The same things were measured in two ways. Each way mixes the same 11 hidden numbers, adds some noise and spreads widely along 7 directions of its own, which tell nothing about the thing.
(in the rows, 128 means zero)
Some things both ways: the first way, then the second way.
[134 144 170 126 155 127 135 199 130 131 130 166 115  97 133 136 117 120
 124 152 134 143 212 143 180  98 102]
[180 129 158 136  77  94 112 108 148 169  93 156  92 108 108 129  76 162
 154  84  99]

[102 120 117 104 147 133 115 110 149 145 136  89 106 119  94  93 139 134
 113 131  76  98 155 179 129 116 131]
[176 150 190  89 108 112 109 109 154 171  63 154 101 103 138 152  97 152
 147 101  88]

[158 149 140 120 146 150 136 142  75 131 143 130 133 157  76 120 168  82
 158 133 110 122 133 138  93 114 151]
[163 130 144 147 134  92 145 149 119 158  97 132 131  93 120 108 129 111
 135 103  83]

[149 145 112 117 158 153 153 183  80 144 146 148 153 123 109 146 108 103
 142 150 137 117 148 115 105  98 154]
[113 147 113 110 131 137 112 116 104 171 116 179 148 134 117 143  99  73
 212 206 177]

[122 147 133 127 117 134 141 134 143 108 104 130  85 183 105 117 194 121
 163 108 120 140 119 104 128 131 120]
[108  75  85 178 166 161 127 130 150  81 124  84 151 195  87 158 137 152
 124 147 163]

[134 160 148 126 138 144 127 183 125 133 140 151 116 122 171 159 102 172
 158 125 168 179 136 102 150 130 123]
[122 104 111 175 112 141 151 113 116  84 126  65 128 152  85 119 123 174
  88  95 110]

[149 132 142  84 131 129 148 131 149  96  95  95 129 125 131 157 121 164
 141 108 139 154 115  71 136 130 112]
[ 65  93 106 131 158 104 111  90  93 126 113  81 142 126 120 145 137 143
 133 136  98]

[ 88 126 173 101 137 136 143 119 171 107 115 141 116 116  86 119 164  96
 126 133  98 127 189 131 157 115  92]
[195 129 174 106  86 142  88 123 147 182  65 145 103  49 172 134 119 166
 121  94 122]

[100 133 127  87 120 116 129  94 152 103  99  98 150 154  92 119 112 127
 137 132 104  77 150 136 114 120 134]
[107 162 104 140 189 111 119 128 192 129 135 117 140 199 122 129 137 121
 142 129  90]

[113 149 144  96 138 153 147 178 147 112 120 100  95 144 170 162  99 179
 170 144 184 119 158 123 138 163  86]
[108 152 138 107 149 123 109 127 100 136 137 157 134  85 170 159 153  75
 168 205 156]

[153 134 128 104 124 106 137 124 127 104  65 129 131 149 134 128 103 146
 125 135 134 103 143 121 150 140 124]
[115  92 136 120  55 133  64  86  93 109  88 188 111  61 135 183  46 122
 155 152 124]

[ 82 122 163  88 125 115 141 184 186 124 146 130 117 129 131 153 140 134
 128 111 113 119 207 140 150  80  94]
[141 103 156 122 145 140 110 113 196  77 109 131 117 136 138 192  92 160
 142 148 136]

[121 132 165 106 148 148 145 179 141 139 141 157 124 116 134 140  77 139
 145 115 131 137 221 158 163  89 105]
[ 88 110 132 111 131 137 109 101 113 179 102 112 129 139 102 132  74 165
 156 139 137]

[ 97 149 166  95 121 130 122  65 157  68  79 115 127 155 122 126 125 134
 152 129 145 131 153  92 157 129 103]
[ 88 161 105 147 177 118 143 139 117 211 123 100 168  96 148  46 150 106
 129 105  65]

[102 154 177 111 135 158 130 136 129 118 147 131 119 157 141 126 113 133
 186 140 154 123 191 158 135 128 111]
[157 148 132 147 128 130 137 163 125 114 149 129 125 101 146 106 139 106
 100 143 139]

[ 89 126 124 109 130 173 131 126 139 142 166 106 132 129 127 139 121 126
 151  87 115 142 161 125 108  98 142]
[156  89 153 151  72 142 134 120 106  72  66 110 113  62 128 161  90 166
  66  90 131]

[130 158 164 113 122 117 119 125 122  91  91 111 102 194 130 137 142 143
 173 128 149 116 137 132 121 179  88]
[106 137 118 124 174 119 142 140 116 145 136 131 161 126 125 129 120  95
 166 128  93]

[112 101 110 116 122 130 145  74 115 154 116 111 141 122 113  87 138 119
  99 109  91 122 130 129 121  89 153]
[113 131 137 106 150 147 104 125 138 170 165 177 130 154 127 122  90 116
 180 178 163]

[150 116 113 105 153  77 106 199 172 138 109 121  80 116 141 105 107 200
  99 157 105 114 169 180 205 121 113]
[157 104 147 129 141 138 104 143 162 111 108 133 155 129 124 174 109 127
 147 127 126]

[138 149 144  99 142 111 140 180 130 108  95 120 110 130 167 147 102 173
 137 184 183 107 154 122 163 149  96]
[166 121 144 155 133 144 137 169  75  75 143  78 174 101 111 103 162 118
  89 127 160]

[162 166 136 135 131 163 129 201  93 137 119 115  88 133 130 172 135 154
 146 103 155 168 110 116 116 162 116]
[121  96 173 156 111 104 208 151   4  74  95  76 196   9  98 159 109 102
 115  91 117]

[151 146 108 148 140 126 112 161  62 175 141 155 131 131 205 148  87 195
 129 131 173 183  73 110 121 173 141]
[ 17 139  88 120 143 132 100  47 118 133 191 167 117 154 126 149  75 129
 212 167 116]

[104 125 139 123 129 187 165 162  95 146 165 136 119 148 116 139 167  77
 159 114 140 136 178 128 101 110 127]
[105 118 127 127 148  91 110  99 132 115 177 170 106 173 119 178 122 113
 176 176 164]

[150 146 158  79 148 104 154 167 141 104 106 154 153 158 117 143  74 136
 165 154 132  73 193 148 136 104 115]
[135 105 140 120  96 134 104 109 107 131  66 130 115 108 105 152  81 137
 150 142  78]

[ 84 129 134 118 135 130 104 111 168 108 104 105  91 146 168 113  89 167
 142 132 140 112 197 157 176 157  89]
[ 94 139 112 146 137 102 117 115 135 164 122 129 147 117 132 129 104 134
 134  84 110]

[156  91 108  91 151 125 124 147 103 157 151  96 157  99  96 122  86 164
 100 103  95 163 136 133 137  76 153]
[127 124 130 118 158 107  99 126 147 174 102 158 113 111 150 116 109 131
 144 102  66]

[ 77 124 138 133 132 158 146 102 130 131 139 160 137 133  89  97 159  76
 142 128 106 143 169 113 132  95 135]
[145 115 102 187  62  86 131 119  98  19 191 192 131  62 138 220 107  61
 166 142 149]

[134 145 146 129 125 175 123  80  85 121 114 111 143 120  84 136 145 102
 134  90 117 181  99  88 100 140 141]
[176 175 114 109 111 140  70 142 177 200 140 182 107 159 150 109 121 113
 149 146 141]

[122 123 145 122 123 116 110 180 166 141 132 141 116  92 152 105 120 153
 116 161 119 132 193 174 196 129 145]
[136 166 139 103 156 128 127 136 195 158 198 201 115 167 168 141 114  90
 154 174 175]

[ 84 120 107 104 126 135 103  89 184 103 126  77 104 141 138 112 149 156
 143 117 111 132 133 116 148 149 135]
[170 112 119 157 116 136 132 151 143  61 132 111 159 113 149 174 157 107
  72 104 141]

[169 136 158 111 138  99 100 174 128 131 115 117 117 111 144 126  86 198
 121 133 132 163 150 154 181 132 119]
[172 139 157 120 141 128 137 141 159 179 103 121 102 158 110  75 102 172
 106  58  43]

Other things, the second way, with their names:
Z880: [127 130 151 154  54  84 126  89  95 121 141 168  94  58 127 132  69 133
 137  91  73]
Z314: [128 123 152 130 145  81  94 120 109 149 135  89 122 114 118 108 138 178
 125  91 121]
Z661: [ 76  90  85 163 132 109  30  79 175  57 107 103 110 117 154 172 120 177
 108 157 166]
Z696: [168 105 140 166  84 144 143 136  81  56 103  70 153  86 105 115 134 151
  54  85 147]
Z850: [129 107 139 110 119 153 121 142  90 106 121 152 162 105 122 156  91  77
 154 205 170]
Z468: [ 77 124 109 116 162 104 125  89 115 161 124 112 142 121 121 136 104 154
 172 109 138]
Z274: [150 160 136 115 124 104 100 107 157 164 116 159 100 152 120 108 103 132
 164 125  89]
Z222: [125 159 137 144 157  93 165 144 112 135 158 114 148 104 136 102 151 101
 131 138 149]
Z703: [145 119 117 146 115 160 164 147  81  59 150 121 184 107 109 164 113  99
 125 138 228]
Z287: [ 79 113 141 132 122 102 100  99  90  94 120 156 136  50 157 173 103 104
 148 173 167]
Z375: [118 108 132 105 112 192 100  72 161 174  70 133  66 163 120  88  68 216
 109 121 122]
Z404: [136 142 167  94 149 102 156 136 117 174 172 138 142 141 117 133 105 114
 168 130 108]
Z392: [184 111 109 165 127 159 138 165 141  85  95  77 141 143  97  94 116 173
  59  49 113]
Z687: [ 83  98 107 178 145  93 103 103 101  76 170  52 165 147  91 114 145 170
 101 102 155]
Z686: [115 135 146 127 154 128 152 128 147 134 134 114 116 110 145 122 114 146
 123 144 141]
Z381: [116 115 116 128 149 165 122 124 110  96 129  92 174 116 115 148 120 133
 160 139 134]
Z815: [ 91 150 108 146 120  65 110 104 130  97 118  98 152  89 135 137 104 112
 128 140 123]
Z321: [154 116 149  97 105 164 124 154  61  97 130 122 187 115 111 153 113  81
 123 184 194]
Z622: [175 140 151 123 102 112 116 107 156 138 133 179 100 177  89 155  91 114
 204 149  75]
Z37: [137 121 126 143 136 128 128 137 140  79 151 130 150 129 123 165 118 101
 151 165 148]
Z384: [150 138 129 135 119  94 109 108 144 124 156 148 112 152 131 139 141 127
 123  92  92]
Z279: [ 78 165  99 137 122 116 134 102  64 107 149  86 175  90 132 122 145 104
 129 130 141]
Z499: [128 111 118 133 121 142  83 102 155  81  82  93 152 161 100 153 102 153
 125 158 176]
Z394: [140 143 136 143 126 133 141 131 150 113 124 132 112 115 143 106 117 125
  99 143 131]
Z77: [ 71 146 128 140 134  27 181  87 114 118 181 158 120  77 150 197 104  85
 186 114  64]
Z150: [144 114 167 121  87 131  93 131  72 138  99 152 136  44 139 133 102 108
 139 160 144]
Z255: [ 82 134 130 138 133 123  81 117  87 123 181 135 146  80 148 114 122 119
 145 145 132]
Z212: [178 141 182  86  82 156 148 133  94 181  85 163 119  64 133 133  77 115
 158 138 110]
Z118: [135 141 127 123 134 141 131 124 105 148 110 116 163  98 123 127 125 116
 170 116 105]
Z794: [147 122 129 156 135 115 101 151 153  94 191 138 155 136 131 134 135  89
 139 159 107]
Z537: [ 83 127 113 132 143 118  70  99 152  90 132 154 128 116 152 144  91 129
 132 145 137]
Z482: [151 141 142 122 126 127 118 114 167 121 127 141 135 139 130 139 110 126
 147 126 109]
Z354: [175 117 155 132 102 156 150 130 105  92 113 122 118 130 106 139 123 140
 106 104  99]
Z234: [106 126 129 114 104 109  49  99 151 156 130 137 115  78 166 149  89 163
 139 136 155]
Z316: [143 179 151 101 129 102 132 112 141 188 107 146 114 136 133 142 130 117
 174 149 135]
Z875: [130 153 125 127 144 139 149 149 123 129 147 126 166  92 154 122 129  87
 131 146 137]
Z846: [133 127 135 133  81 128 137 117  85  81  91 153 146  27 135 178  62 107
 160 125 151]
Z395: [156 159 163 124 157 140 181 172 110 139 161 116 165 102 144  79 142 106
  86  96 130]
Z885: [146 164 109 144 111 106 103 114 176 188 103 163 111 173 118 101 108 125
 135 107 105]
Z645: [151 111 105 142  81 170  59 107 150 147  88 115 103 123 129 126 104 203
  99  98 180]
Z217: [132  88 148 128  96 186  83 121  95 109 114 137 117  91 137 142 107 154
 113 166 180]
Z557: [164 117 128 141 132 113  82 127 154 111 106 117 125 156 104 123 129 131
 151 155 102]
Z818: [ 96 102 105 190 122  96 132 114  92  90 106  57 159  96  88 141 116 166
 125  86 141]
Z832: [122 118 114 144 111 138  73 103 151  72 132 158 115  77 163 183 108 130
 156 154 151]
Z766: [123 144 143 130 128 141  97 112 140 160  87 113 140 134 116  96 113 140
 136 141 110]
Z417: [112 132 115 132 145 140 113 111 153  99 149 112 125 197  91 126  92 167
 128 109 122]
Z73: [104 132 117 101 130 138  78 111 105 156 135 161 151 138 125 154  95 118
 177 155 183]

Some of these things the first way, each followed by its name:
[123 154 131 152 143 169 118 145  73 163 164 147  52 205 164 105 170 146
 185 131 159 139 127 185 116 176 119]  Z217
[133 151 143 135 110 123 110  67 114 124 111 114 116 162 134 100 192 133
 145 111 111 156  71 110 109 155 154]  Z375
[152 125 111  95 115 107 157 149 145 116  58 100 136 104 124 134 117 146
  95 153 127  89 124 108 144 135 137]  Z287
[163 176 130 116 134 115 120 158 100 103  97 124 120 146 107 153 186  99
 127 157 130 104 102 107 111 141 146]  Z499
[121 119 127  94 135 152 141 135 123 129 132 103 134 100  95 148 140 125
 105  97 115 165 133  89 129  75 136]  Z661
[ 99 107 107  95 142 146 156 124 114 130 117 104 160 119 145 151  66 127
 122 124 142  98 176 110 110 123 108]  Z73
[102 179 152 122 149 154 112 111 105 106 128 136 127 159 160 144 110 131
 181 175 178 110 136 127 112 193 111]  Z279
[121 150 165 119 112 144 141 114 128 135 134 117 141 133 120 134 164 113
 151 101 107 136 118 119  85 131 140]  Z686
[102 130 147  83 124 155 142 108 157  90 102  95 128 125 122 148 112 129
 137 112 142 124 175  98 148 105 113]  Z321
[113 138 125 129 163 156 142 140  98 161 156 144 126 123 101 113 122 106
 135 130 107 125 161 146 109  93 129]  Z818
[157 188 136 123 126 132 117 158  90  98  81 128  95 170 156 174 148 141
 147 146 183 117  99 102 122 176 119]  Z766
[ 97 143 151 124 148 146 118 112 103 141 161 140 106 159  96 121 171 124
 147 106 111 173 120 126 110 113 109]  Z381
[ 96 108 119  97 131 133 140  87 134 115 121 120 160 131 109 109 132  98
 127 150 111  98 160 122 126 123 142]  Z384
[126 138 128 114 151 121 131 184 138 133 128 120  96 112 187 153  97 195
 125 124 167 167 146  95 169 101 100]  Z622
[104 132 105 120 138 121 101  74 120 141 140 100 120 145 127  97 173 128
 118 130  93 120  99 134 109 124 155]  Z482
[126 144 141 120 148 132 104 117 111 129 130  99 101 131 139 113 132 158
 132 137 137 151 132 134 145 128 118]  Z274
[168 160 148 133 115 116 112 159  87 125  88 125 126 134 139 154 123 161
 124 126 151 159  93 112 126 175 124]  Z417
[126 150 163 122 111 157 144 143 130 121 128 124 153 113 142 178 139 115
 154  86 132 168 123  77  91 155 125]  Z77
[145 148 131 158 140 156 100 128  76 165 141 146 100 118 154 108 130 153
 124 123 139 189 112 141 149 140 150]  Z880
[155 164 146 129 132 166 138 176 119 132 111 122 116  77  76 151 151 117
 121 125 115 167 108 102 125 137 140]  Z316
[ 70 125 133 120 135 162 131  62 120 122 124 100  88 147 144 105 170 113
 125 122 142 135 152 113 137 116 102]  Z687
[109 132 130 105 128 170 152  97 109 118 107  95 108 143 133 144 136 126
 133  97 151 137 135  94 115 113 111]  Z150
[114 143 152 112 140 119 128 106 137 109  98 133 121 132  84 119 152 126
 126 135 109 147 122 103 141 127 106]  Z118
